There are 3 ways to turn a row about zero (a turn may also mirror it). The second row of each pair is the first, turned, with some noise. The first 21 pairs use one turn. New pairs use 2 turns, one after the other, and a turn may come again.
In the rows, 128 means zero.
Known pairs, each followed by its turns in order:
[129 108 131 140 122 136]
[126 138 118 126 144 142] -> U

[150  93  80 179 104  70]
[106 128 176 131 131 218] -> U

[101 147 132 175 146 104]
[155 147  95 153 129  86] -> A

[169 101 211 128  78  55]
[154 115 196 229 157 151] -> A

[127 113 114 118 131  84]
[108 120 163 148 137 135] -> U

[116 148 154 136 118 101]
[156 148 130 157 136 131] -> A

[154 106 126 112 130 155]
[ 95 112 149 115 117 133] -> A

[125 127  45 155  89  65]
[138 101 188 161 102 209] -> U

[166 160  88 146 159 135]
[137  76 151 167 116 102] -> R

[127  55 128 113 109 161]
[122 179 176  83 121 122] -> R

[101 109 133 144 106 127]
[139 162 125 149 132 147] -> U

[171 119 120 143 130 103]
[141  90 142 106 106 133] -> R

[147 122 163 120 135 145]
[111 141 158 143 110 137] -> A

[129  46 121 118 153 134]
[156 160 192  94 134 150] -> R

[122 125 135 129 124 149]
[122 149 130 131 123 119] -> R

[137 113  48 141 106 132]
[133  61  98  87 138 115] -> A

[ 96 157 156 168 140 138]
[122 150  96 175 107 149] -> R

[123 135 126  91 178 159]
[149 104 129 110 152  73] -> U

[125  95 113 109 129 124]
[102 111 122 121 154 138] -> A

[154 164 179 138  96 130]
[130 130  70 118  88 107] -> R

[ 64 112 115 111 146 163]
[188 146 137 151 156  98] -> U

New pairs, each followed by its turns in order:
[155 162  45 145 146  77]
[ 39 111 111 182 149 109] -> R A

[115  89 120 135 138 132]
[127 127 135  95 131 103] -> U U

[145 150 137 116 134  93]
[135 117 171 109 133 120] -> R R

[140 132 211  93 145 145]
[122  47 121 115 128  83] -> R R

[123 132 211 133 168 133]
[119 113 179 168  71  98] -> U U

[107 129 129 123 211 134]
[ 53 128 150 131 125  85] -> U U

[135  86 187 170 137  90]
[131 147  77 189 172 120] -> U R

[196 144  96 157 124  86]
[ 71 128 104 140 107 193] -> U A

[119 157 130 129 155 130]
[126 108 148 138  98 142] -> R R

[202 127  88 117 183 124]
[176 133 135  58  83 153] -> R R

[130 128 159 184 126 104]
[153 160 121 106 100 165] -> U A

[167 121 135 145 142 155]
[101 158 127 163 121 128] -> A U

[101 116 134 131  90 147]
[109 134 102 154 159 124] -> R R

[122 128 133 122 131 128]
[131 120 124 128 126 134] -> U R

[130  61 139 119 127 136]
[115 171 137 156 135 173] -> A R

[123 142 133 129 123 189]
[110  98  88 141 123 161] -> R R

[134  81 122 177 162 211]
[120  37 138  93 144  75] -> U U

[130 132 138 135 163 159]
[106 139 121 103  98 149] -> R U

[112 128 132 153 125 128]
[127 120 110 121 104 121] -> U U

[131  52 145 148  91 118]
[194 135 140  80 116  96] -> U U

[107 101 110 132 125 104]
[139 120 164 147 137 143] -> A R

[121 118 121 109  45 139]
[ 65  82 120 125  89 127] -> A A

[120  97 104 172  89 182]
[ 95 163  61 136 141 149] -> R R

[ 68 150 116 136 116 130]
[ 99 128 106  99  94 159] -> U U

[105 116 135 149 211 164]
[155 129 157 161  60  76] -> R A

[159 174 153  69 139  56]
[112  55 163 111 197 150] -> R U

[118 149 117 113 114 111]
[124 148 116 129 127 154] -> U U

[134 137  70 133 122 113]
[161 117 161  98 152 124] -> A R

[155 136 104 137 206  96]
[ 79  99 172 167 106  91] -> R A

[165 131 141 145 130 136]
[109 119 122  89 118 128] -> R R

[132 131 156 106 152 104]
[153 129 101 159 120 129] -> A R

[142 159 108 176 132 113]
[117 159 108 102 128  88] -> U R

